Every row belongs to one group in each of 4 separate groupings. Each group adds its own fixed numbers to the row, and there is some noise. The rows also spread widely along 12 directions, which tell nothing about the answers.
In the rows, 128 means zero.
Some rows, each with its group in each grouping after it:
[127  85  69  92  96  81 104  64 108 126 139 124 122 116 105 125 178 161
 117  93 134 129 114 122 169  94 150 139 176 119 129] => z_159 leten (3) limeg
[136 170 159 143 170 188 122 167 128 114 135 137 147 141 195 216 113 138
 221 135 103 123 233 163 106 171 145 158 180 146 113] => z_254 pumo (4) pinob
[108 156 127 118 142 113  79 159 143 117 125 126  64 176 156 149 162  90
 135 177 134 150  52 126 137 110 114 112 130 141 163] => z_377 pumo (4) limeg
[142 100 139 110 107 122  81 127 118 104 130 187 129  98 169 151 164 153
 131  95 108 112 105 156 147 150 170 160 191 143 131] => z_377 kob (5) kuf
[ 92 147  91  69 112  72  99  90 119  51 191  76 116 137 171 149 188 154
  95  85 152 111 125 179 115 115 139 168 164  89 195] => z_159 leten (1) kevu
[145  95 139 118 147 143  95  73 156 179  84 164  93 137 139 136 195 160
 192 202 135 163  62 102 152 142 109  96 119 130 127] => z_9 Zugon (1) kugem
[109 173 110 110 152 140 125 147 159  79 128  71  78 135 221 121 117 111
 110 122 154 123 110 155  65 138 136 162 155 157 186] => z_9 kob (2) kugem
[126 151 155 133 160 170  85 174 149 105 136 189 107 119 177 172 136 140
 166 143 121 139 134 148 102 167 152 128 162 174 129] => z_254 Zugon (0) tuvul
[ 79 210  95 180 113 156  84 173  60 134 145 147 114 104 141 120  93  82
  80  72 100  86 135 124 144 151  84 166 159 116 127] => z_254 leten (3) kuf
[159 134 113 105 145 123 113 134 200  67  96 125 102 168 204 137 168 126
 149 146 159 116  11 188 109 106 189 126 143 164 215] => z_9 Zugon (2) kevu
[102 157 138 140 146 120 151 148 114  96 116 101  93 132 126 153  89 112
 141 164 141 105 162 138 116 115  94 113 172 134 112] => z_254 pumo (5) tuvul
[122 136 152 128 111 114  93 112 119 108 104 142 105 110 179 114 165 141
 131 150 154  99 102 129  94 151 105 132 149 116 131] => z_159 Zugon (0) pinob
[ 94 108 154  69 124  97 141  87 118  74 166  96 114 114 169 147 149 165
 118 123 155 111 178 153  92 139 112 130 174 100 118] => z_159 kob (2) kuf
[124 160 153 143 120 170  70 204 117 155 121 158  92 122 189 144 115 137
  94 131 135 135 138  51 105 110 154 149 180 173  95] => z_254 leten (3) tuvul
[ 74  76 141  56 130 139 107 133 142 120 133 200 123  66 116  86 107 136
  60  76 110 128  83 109 140 132  92 110 122  98  78] => z_254 leten (1) limeg
[148 174 131 137 154 193 114 177 186 128  87 177 153 156 211 122 109  88
 134 120 145  93  54 141 117 113 154 134  91 112 181] => z_377 pumo (3) kugem
[125 128 127 115 136 141 117 130 123 109 156 140 125 129 139 159 124 148
 122 135 145 126 179  96 103 112 133 124 156 130 117] => z_159 leten (5) limeg
[119 109 180  87  99  76  92 153 127  80 154 158  89 157 107 146 162 134
  73 168 180 122  90  97 134  68 106  78 154 115 109] => z_254 leten (4) kugem
[156  97 117 107 145 141 105 102 155 103 134 184 123 123 129 154 164 170
 144 130 145 133 101 142 136 125 158 113 156 153 148] => z_159 kob (3) kevu
[ 71 156 152 101 119 120 151 132 113 159 136  90 123 158 187 164 132 122
 143 141 137 135 154  90 159 100 102 130 136  66  99] => z_254 Zugon (3) kuf
[108 103  56  92 154 129 136 100 152 129 141 132 104 138 110 129 131 117
 127 105 140 164 109 122 152 106 133 117 121 136 141] => z_159 kob (0) pinob
[115  91 147  61 157 114 116 121 169  90 135 137 105 144 165 165 160 153
 165 141 130 155 117 156 124 128 148 122 156 135 128] => z_377 pumo (4) pinob
[ 95 108 108  91 141  49 144  48 134  38 136  84  78 111 119 149 165 174
 186 141 134 117 128 232 129 150 107 123 211 143 148] => z_377 Zugon (3) kuf
[163 151 156 117 172 173 148 195 205  53 116 165 136 191 170 222 123 106
 230 171 126 123 110 207 130 108 192  85 146 158 161] => z_9 kob (0) limeg
[ 84 105 110  90 120  87  87 112 121 101 153 155  81 112 106 104 163 126
  72 117 148 135  75 120 129 119 107 107 138 118 128] => z_159 leten (0) tuvul
[106 173 113 151 116 158 124 161 112 161  68  92 104  98 197  87  72  99
  97 101 132  93 124  71 112 110 111 172 156 131 116] => z_9 Zugon (1) kugem
[157 118  55 129 144 126 140  64 146 127 132  97 104 145  95 126 133 148
 156 145 181 149 153 117 120  92 144 122 149 165 156] => z_254 leten (0) kugem
[147 138  92 107 155 166 142 107 170 103 173 145 151 151 166 140 121 137
 107 123 184 127 146 101  81 107 145 123  83 102 180] => z_159 kob (5) pinob
[135 207 123 174 137 175 126 149 120 144  95  78 129 161 220 154 119  98
 188 162 142  99 172 125  88 129 132 160 143 124 153] => z_159 leten (0) limeg
[105 155  96 105 172 160 148 134 160  94 136  83 112 137 171 163  95 133
 170 116 125 136 180 152  95 132 143 146 154 143 151] => z_9 pumo (1) pinob
[168 128  91 127 163 181 135 113 181  96 127 186 169 120 146 122 101 134
 138 100 151 102 122 151  99 127 165 133 112 137 174] => z_377 leten (5) kugem
[ 82 158 109 122 182 146  81 134 137 104 147 156  71 131 125 154 151 123
 138 152 106 153  90 163 125 173  80 111 131 148 155] => z_159 leten (1) kevu
[139 131 122 115 128 145 101 109 126 161 154 127 125 162 163 173 172 168
 142 151 159 154 161  63 130  95 158 132 147 122 129] => z_159 leten (3) kevu
[123  89 123  87 160 137  93 119 151 107 143 170 114 103 161 131 148 164
 126 109 122 144 125 137 102 149 155 141 155 154 125] => z_159 leten (4) tuvul
[ 91  98 135  86 173 162 115 127 163 158 145 178 100 139 132 156 142 133
 161 150 116 190 119 106 142 140 121  97 113 132  97] => z_377 leten (0) kuf
[ 92 157 105 123 159 139 132 108 127  98 137 156 135 124 140 155 149 103
 182 110 102 114  99 215 160 176  99 127 126  97 161] => z_254 Zugon (0) kevu

New rows. What belongs after each?
[105  85 115  85 159 129 153  70 136 119 122 109 123  99 141 148 130 186
 173 115 121 139 185 144 125 141 130 139 184 136  97] => z_159 leten (3) kevu
[124 133 129 117 137 136 149  92 130 129 132 104 128 148 137 162 137 152
 171 159 157 128 177 115 128 112 110 115 143  99 114] => z_254 pumo (3) pinob
[141 158  97 144 112 146 143 117 121 117 125 112 142 120 149 116  98 123
 124 111 169  89 163 103 103 100 133 142 140 120 141] => z_254 Zugon (0) limeg
[123 126  80 138 137 150 123  99 114 153  97 132 124  98 130 105 116 115
 142 102 121 112 133 122 129 136 121 144 138 134 128] => z_159 pumo (0) limeg
[183 143 163 128 137 206 101 179 168 131 122 196 159 139 211 175 128 138
 164 119 145 120 157 109 100 123 205 145 148 154 135] => z_377 kob (0) kugem
[142 120 115 133  77  97  44  98  86 135 119 168  96 116 141 140 230 130
 148 132 112 123  49 163 180 157 130 147 176 131 149] => z_254 kob (0) limeg
[100  90 138  41 143 135 160 167 200 114 131 138 134 169 158 156 109 121
 111 112 149 156  91  92 150  51 173  92 111  96 109] => z_9 pumo (3) pinob
[127  96 168  82 124 127 134 175 163 111  85 168 131 134 167 163 113 138
 151 123 119 118  91 145 173  90 165 109 174 138  90] => z_254 Zugon (1) kuf
[ 91 129 126  91 137 123 177 139 149 125  91  64 115 138 180 125  85 121
 115 121 159 114 142  96 119  67 130 132 151 108 109] => z_159 pumo (3) kevu
[133 137 147 150 121 114  91  95  99 118 132 156  88 115 113 143 161 154
 135 184 157 120 141  99 110 143  87 112 168 140 125] => z_377 Zugon (5) kugem
[102 157  98 130 133 147 135 109 105 164 134  74 124 145 167 170 138 133
 175 122 116 140 179  98 151 119 134 162 167 105 119] => z_9 leten (3) kevu
[112 162  64 121 190 151 155  99 183 114 139 104 105 168 151 131 122 121
 144 154 169 147  96 128 106 109 116 108  87 130 195] => z_159 Zugon (3) kevu
[153 165  78 139 145 137 134 104 136  61 145 125 162 131 169 151 134 132
 170  83 138  79 140 212 119 143 160 170 157 128 204] => z_254 Zugon (4) kevu
[ 96  79 118  57 136  88 153  94 184 115  79 104  88 137 146  86 139 116
 125 143 158 143  40 139 137  85 116 105 121 112 126] => z_377 leten (0) kugem
[129 104 136  82 145 127 131 128 180 108  80 124 107 127 182 137 129 150
 165 138 132 134  93 144 129 112 155 130 166 153 123] => z_377 Zugon (1) pinob
[156 159  95 126 156 193  57 159 139  94 186 217 165 118 197 177 157 132
 151  58  94 126 129 188 119 188 190 183 141 153 193] => z_254 kob (4) limeg
[161  94 161  83 123 131  91 160 168  76 144 210 141 130 183 157 163 157
  98 119 154 111  83 134 112 105 197 118 150 133 150] => z_159 kob (5) tuvul
[127 138  80 108 166 162 167 102 171  96 135 118 136 112 151 113  78 134
 130  88 156 114 156 139  97 114 138 144 132 135 157] => z_377 kob (3) kugem
[144  96 120  91 132 146  96 122 165 117 120 168 115 118 173 115 144 150
  96 123 161 137  78 105  98 119 154 137 126 141 148] => z_254 pumo (5) pinob
[119 103 141  77 146 146 132 128 170 100 147 179 139 131 151 149 141 147
 133 118 153 136 106 133 123 118 149 107 120 115 133] => z_254 Zugon (0) kevu
[ 89  87 115  73 115  51  95 100 123 106 113  65  49 125 184 118 181 153
 117 135 134 153  84 145 125 117 132 160 202 157 130] => z_159 leten (4) kuf
[ 79  77 131  62 165 159 109  79 149 182 145 124  94  88 192  87 145 160
  99 119 145 184 132  42  75 161  97 152  95 104 110] => z_9 pumo (4) kugem
[ 76 166 122 114 142 165  84 169 114 151 160 159 115 134 173 165 138 114
 121  97  94 152 127 104 155 141 127 153 145 115 120] => z_377 leten (3) kevu
[108 118 175  96 136 165 121 181 147 111 131 210 151 114 131 151  93 122
 110 106 117 107 131 108 137 111 131  93 135 104  82] => z_377 pumo (3) limeg
[127 161 106 134 112 107 104 130 120  72 154 134 111 166 109 158 165 107
 133 135 152 103  89 158 144 102 132 109 144 112 176] => z_9 leten (0) kevu
[ 67 156 126 119 115 111  88 149  95 165 123 115  72 125 155 118 143 102
  92 127 119 137  94  78 153 120  95 141 152 106 108] => z_377 pumo (3) tuvul
[107 163 107 125 161 162 116 160 141 131 124 115  92 141 182 151 111 110
 131 131 128 144 125 108 108 127 138 154 147 155 151] => z_377 pumo (5) kevu
[115  87 105  71 155 152 103 114 169 127 140 202 133 113 150 141 169 128
 149  87 105 163  67 174 167 159 152 130 119 126 145] => z_254 kob (0) kugem
[167 127  55 146 118 125 118  61  93 113 170 156 160 130  85 178 166 159
 197  94 130 117 183 173 178 134 171 144 178 139 161] => z_254 Zugon (0) kuf
[104 137  92 107 140 145 107 131 144 142 128 113  96 135 168 134 136 128
 134 117 118 157 101 103 133 118 145 146 145 141 137] => z_9 leten (3) limeg
[118 152 105 132 131 157 120 128 119 140 136 160 160 137 171 133 126  96
 113  96 130  97 106 129 139 130 126 144  97  73 164] => z_159 pumo (5) kuf
[111 134 143  90 168 152 118 163 183 117 119 138 105 166 194 176 150 129
 164 153 128 158  76 152 139 120 154 119 133 135 148] => z_254 pumo (3) kevu
[154 160  55 179 130 172 111  91 105 165  87 132 133 104 173 104 128 111
 142  99 120 103  97 137 140 157 127 188 140 138 177] => z_254 kob (5) kevu
[155 117 113 114 138 128 139 119 174 104  81 151 132 137 163 137 131 126
 171 141 133 111  71 162 143 108 160 119 145 138 153] => z_377 Zugon (5) limeg
[133 110 147  89 107 151  92 141 150 100 121 206 160  92 199 114 149 144
  96  67 125  92  66 157 130 148 153 154 136  97 139] => z_254 kob (3) pinob
[148 124  92 118 141 137 138 101 154 113 106  87 106 142 154 129 126 138
 157 142 150 128 131 130 104 105 156 133 164 160 147] => z_9 leten (2) limeg
[ 92 129 125  94 135 106  92 104 128  95 138 150  86 112 127 134 168 131
 132 133 111 131  81 171 147 159  83 120 149 115 141] => z_377 kob (1) pinob
[147 103 115 120 124 122 116 114 128  79 134 158 122 116  95 147 127 157
 135 125 155 112 170 135 112 110 147 107 183 159 108] => z_159 leten (0) pinob
[ 71 164 166 123 177 157 139 154 142 122 106 117  90 114 199 157 107 131
 184 157 105 137 147 151 106 176  92 133 161 136 101] => z_254 Zugon (3) tuvul
[130 111 141 127 106 113 125 102 119 112 110 136 102 105 124 105 133 150
 110 142 160  97 106 100 123 109 112 110 161 115 112] => z_9 kob (3) tuvul
[ 33 169 140  89 181 147 108 134 133 110 185 122  79 121 167 150 136 111
 134 133 115 168 159 138  86 187  64 132 120 105 130] => z_377 leten (0) kugem
[139 101  96  95 168 121 152  65 169 105 113  91 109 158 124 179 165 168
 230 167 127 156 133 182 151 118 150 115 167 143 149] => z_9 leten (1) kevu
[145 125 130 107 141 138 132 119 153 123 104 102 112 151 159 157 139 153
 165 160 156 130 131 126 125  96 146 126 159 140 139] => z_254 pumo (1) kevu
